The groups are shells around one centre, one inside the other: the same stretched ball of 6 dimensions in 9 sizes.
In the rows, zero is written as 128.
Some rows, each with its group after it:
[125 103  67  68 140 141  81 104 168  94 107  98 127  94 152  89  90 137
 102  89]	(1)
[140 119  83  76 116 150  94 116 172  85 115 104 119  95 152  68  78 155
 107  83]	(4)
[108 125  85 119 161 201 122 136 156 158 154 132 172  97 134 105 106 147
  88 104]	(5)
[111 125  75  94 154 160 108 136 180 116 111 109 154  98 143  92  97 129
  89  88]	(4)
[124 120  78  84 139 168  99 118 165 124 136 117 146  99 144  88  89 152
 101  89]	(8)
[ 97 141 106 151 166 203 155 181 184 137 117 116 158  92 136  97 124 121
  78 103]	(4)
[116 129  97  99 138 168 121 142 189 110 111 100 116  95 147  81 106 138
 104  84]	(6)
[131 110  89  90 129 164  98 116 162  99 121 104 116  91 152  83  95 150
 105  95]	(6)
[118 130  94 109 146 189 116 139 163 140 147 124 156  98 142  92  99 152
  93  97]	(3)
[153 107  83  65  98 147  89  93 167  69 114  97  86  89 152  61  73 167
 123  81]	(7)
[112 125  74 117 159 186 120 138 162 134 134 128 178  95 132  98  95 138
  82 101]	(7)
[122 107  73  92 149 159  89 119 155 106 118 109 151  92 150  96  95 135
  88 102]	(3)
[111 107  70  98 163 162  93 126 157 117 116 110 163  93 147 105 103 125
  82 105]	(0)
[143 107  84 100 123 176  94 109 138 101 140 119 139  88 149  81  82 162
  98 107]	(1)
[111 111  85 104 152 167 113 132 174 108 104  98 124  89 146  96 113 126
  96  97]	(3)
[115 117  90 112 145 180 126 134 176 112 113 104 121  89 140  90 109 136
 100  95]	(8)
[124 119  91 125 151 193 104 140 135 132 151 132 182  93 149  98  97 148
  76 119]	(2)
[109 129 108 138 156 194 130 166 166 127 125 114 152  91 149  95 118 130
  80 110]	(5)
[107 120  83  97 159 160 104 141 177 116 108 102 145  96 150  98 109 123
  88  94]	(1)
[111 140  93 121 151 202 137 148 173 154 150 132 165 100 130  92 100 151
  93  92]	(1)
[104 134  98 147 170 219 134 161 148 170 163 141 195  96 135 109 113 142
  73 116]	(5)
[127  95  70 104 150 183  86 102 124 126 150 127 167  88 144 106  93 151
  88 119]	(1)
[107 103  66 126 181 194  97 127 124 150 150 136 209  91 139 124 105 131
  65 128]	(2)
[ 99 127  97 127 165 195 132 153 173 145 130 115 149  94 139 104 122 130
  89 102]	(5)
[105 144 106 127 151 204 148 161 186 151 140 121 145  98 134  90 113 145
  97  89]	(1)
[126 112  94 117 138 186 114 129 153 111 129 113 134  87 146  89 102 147
  95 108]	(6)
[113 120  93 140 163 206 119 149 139 145 151 133 184  91 142 106 109 141
  73 122]	(8)
[132 104  82 106 136 176 100 115 144 103 129 115 140  87 146  89  92 149
  94 109]	(3)
[111 138  98 133 153 200 136 160 169 141 139 127 168  96 137  92 105 141
  83 100]	(3)
[122 103  61  74 146 159  87  96 157 120 131 114 146  95 140  98  88 147
 102  93]	(4)
[112 108  67  86 153 154 101 117 175 106 104 101 136  93 142  97 100 127
  97  91]	(2)
[129 113  93  97 135 167  93 128 154 105 127 109 136  93 157  86  97 147
  94 103]	(2)
[120 105  67  93 155 181  89 104 138 142 155 129 172  96 140 107  92 152
  91 108]	(4)
[102 113  74 126 176 182 112 144 153 132 122 120 183  91 140 113 112 118
  71 115]	(5)
[127 107  78  65 128 144  92 104 180  92 105  92  98  94 151  81  94 144
 116  80]	(2)
[106 120  78 107 169 186 101 134 150 156 151 129 186 100 143 111 105 139
  81 107]	(7)
[111 131  89 119 153 180 127 153 178 121 117 114 154  94 140  90 104 131
  86  95]	(0)
[ 95 134  92 145 178 216 138 162 157 172 154 137 195  97 131 114 118 134
  74 112]	(5)
[108 127  89 133 160 196 131 152 163 135 131 124 168  92 136  99 108 133
  81 106]	(3)
[139  97  80  85 123 156  88 102 152  79 113  99 110  85 154  81  89 149
 105 100]	(0)
[123 105  72  93 142 160 100 114 163  97 109 104 131  89 144  90  95 136
  97  97]	(8)
[132 128  98  90 121 173 112 128 175 112 133 110 117  97 148  73  90 161
 110  84]	(0)
[128 127 109 135 132 206 134 146 155 123 143 123 137  88 142  83 103 157
  95 108]	(4)
[129 142 101 109 123 183 132 146 183 114 130 117 132  97 140  69  88 157
 103  82]	(7)
[104 135 106 159 170 220 138 174 148 160 154 137 192  93 140 107 119 136
  68 122]	(2)
[113 120  89 121 154 178 118 147 166 114 115 111 152  91 146  94 107 129
  83 104]	(6)
[108 105  65  82 162 147  89 119 170 109 103 100 146  95 148 103 104 121
  90  95]	(7)
[117 117  96 127 151 201 120 137 148 137 146 123 153  90 142  99 109 147
  89 113]	(0)
[122 135 108 121 137 194 125 151 165 130 143 121 145  96 147  83 102 153
  94  99]	(0)
[105 134  85 117 164 192 123 148 167 154 144 129 180 100 135 102 104 139
  83  98]	(8)
[111 130  87 127 161 201 123 147 154 153 152 135 186  97 135 102 102 144
  80 107]	(6)
[121 114  80  99 143 179 110 117 161 124 134 116 140  93 139  93  96 149
 101  96]	(6)
[124 133  89 102 136 184 120 133 171 131 142 123 148  98 138  83  90 156
 100  88]	(8)
[ 94 154 102 141 171 204 149 184 185 162 138 130 186 103 134  99 115 129
  75  95]	(7)

New rows, each followed by its group:
[122 128  85  93 134 180 122 122 179 128 135 117 130  98 134  83  91 156
 110  81]	(4)
[139 127  98  99 115 177 115 128 168 104 133 114 121  94 146  69  85 164
 107  88]	(5)
[107  96  65 126 182 194  94 121 120 147 148 133 201  88 140 127 109 130
  67 132]	(7)
[107 119  92 144 169 209 124 150 141 149 148 132 184  90 139 111 115 135
  73 123]	(8)
[112 104  73  97 156 165 100 119 163 113 113 105 140  90 144 102 106 129
  93 101]	(3)
[124 109  70  67 135 153  95  99 175 109 119 103 116  96 142  87  90 148
 114  81]	(7)
[118 115  87  88 141 169 105 120 171 120 126 105 121  95 147  91 104 145
 107  91]	(2)
[111 138  92 114 150 187 130 151 180 137 132 120 155  99 137  89 102 142
  92  89]	(3)
[ 99 114  74 112 174 185 113 132 160 148 134 120 169  95 136 115 114 128
  85 105]	(2)
[109 141 100 147 162 223 138 163 149 171 170 147 199  98 133 103 106 151
  75 113]	(2)
[101 114  83  97 160 156 112 138 190 107  90  90 120  92 148  98 119 114
  96  90]	(7)
[ 96 131  84 142 184 218 127 154 143 185 170 148 217  99 130 121 112 139
  68 118]	(7)
[127 112  85 121 150 190  97 131 129 127 150 131 182  91 149  99  94 149
  76 121]	(2)
[120  97  70  97 154 163  87 112 145 107 119 109 151  88 149 103 100 132
  87 111]	(3)
[115 128  90 117 148 179 125 148 175 116 118 113 148  93 141  87 102 135
  88  96]	(8)
[113 128  77 107 151 179 123 136 175 128 126 120 159  96 132  91  94 139
  92  90]	(7)
[125 131 105 127 138 202 126 147 156 134 151 127 152  94 143  86 100 157
  92 105]	(0)
[124 132 105  83 121 152 117 141 204  89  96  86  85  96 155  66 102 141
 115  71]	(7)
[116 144 112 135 139 214 153 158 177 148 149 127 140  95 133  84 107 157
 100  94]	(7)
[ 91 132  97 128 172 186 136 167 187 139 113 108 151  96 141 104 127 116
  84  97]	(1)
[ 91 135 104 130 167 191 147 168 196 139 111 104 133  94 139 100 131 119
  92  92]	(7)
[105 121  88 144 171 200 124 156 149 138 134 127 186  90 140 109 113 126
  69 120]	(0)
[123 101  89  97 141 164  95 119 158  99 113  98 116  87 155  93 108 137
  99 104]	(2)
[131 101  95 105 130 166 102 122 158  82 105  94 103  83 156  83 105 139
 101 106]	(4)
[135 134 101 111 123 192 119 137 159 125 152 128 146  96 143  75  86 168
  99  95]	(2)
[119  96  75  92 151 153  85 117 154  94 105  98 135  88 156  99 104 126
  89 107]	(1)
[128 113  79  81 132 162  98 110 167 108 125 108 124  94 145  84  90 151
 107  88]	(6)
[108 113  79 103 162 162 101 137 167 113 109 105 152  93 150 101 109 121
  83 102]	(0)
[118 127  97 140 153 213 128 147 143 148 159 137 177  92 137  99 103 152
  81 116]	(0)
[139 109  93  96 116 174 109 111 160  94 125 105 102  87 147  75  91 161
 113  95]	(1)
[107 102  67  90 160 154 102 118 175 105  96  96 130  90 143 103 109 118
  95  95]	(7)
[ 97 148 116 145 159 213 163 178 192 154 132 117 141  96 134  93 127 134
  92  94]	(7)
[121 116  72  71 141 147  91 115 177 107 113 103 133  99 148  87  90 140
 103  82]	(2)
[114 135 106  97 132 163 132 151 208 101  96  90  93  95 148  73 111 134
 111  74]	(2)
[129 108  96 126 136 192 118 128 146 106 129 114 130  83 145  89 103 148
  94 114]	(4)
[135  97  78  99 136 172  86 106 133 103 134 115 144  87 151  93  90 151
  92 114]	(0)
[106 141  98 113 156 183 123 160 179 144 135 119 162 102 145  93 108 137
  87  92]	(2)
[108 125  93 132 165 203 118 149 147 153 152 132 183  95 142 107 111 140
  77 115]	(8)
[111 118  74 107 158 181 116 127 165 134 131 120 159  94 134 101 100 138
  91  98]	(0)
[133  99  75  91 134 163  91 105 149  95 121 108 130  87 148  88  90 147
  99 103]	(6)
[131 126 100 105 126 166 112 143 173  91 112 104 124  92 154  72  94 145
  96  93]	(4)
[118 130  95  92 135 171 121 135 189 119 121 105 116  98 144  81 102 147
 109  80]	(0)
[ 85 131  86 140 188 205 140 162 171 168 135 126 186  96 130 119 126 119
  74 107]	(7)
[130  96  62  76 136 153  86  92 156  95 116 106 128  89 143  90  86 145
 104  95]	(1)
[126 137 106 106 130 187 119 144 170 131 147 121 138  99 148  79  96 161
 101  91]	(4)
[135  94  67  72 133 151  75  91 147  94 122 106 129  90 152  90  85 149
 103  99]	(0)
[107 125  91 122 161 180 120 155 169 124 118 113 159  94 146  98 112 126
  80 104]	(6)
[107 146 113 133 147 204 152 168 188 143 134 117 137  97 137  86 115 143
  97  91]	(5)
[122 123  77 103 146 177 107 129 158 126 137 125 168  96 139  91  88 147
  88  98]	(0)
[119 115  92 113 143 172 116 138 169  99 107 102 126  88 148  87 106 132
  93 101]	(6)
[127 109  93 132 144 189 112 138 140 105 127 117 152  84 149  93 103 140
  81 120]	(7)
[119 144 103 123 143 193 129 161 171 136 143 128 166  99 143  83  97 149
  86  95]	(2)
[111 129  90 107 150 170 121 149 184 116 111 107 142  96 144  88 105 130
  91  90]	(3)
[115 134  95 115 153 194 113 147 156 152 158 132 178 101 144  96  99 152
  84 102]	(4)
[110 112  76 121 164 191 113 130 148 138 139 126 174  91 136 108 105 136
  82 112]	(6)
[123 105  70  92 152 163  83 115 144 115 131 117 166  94 150 100  92 140
  85 107]	(0)
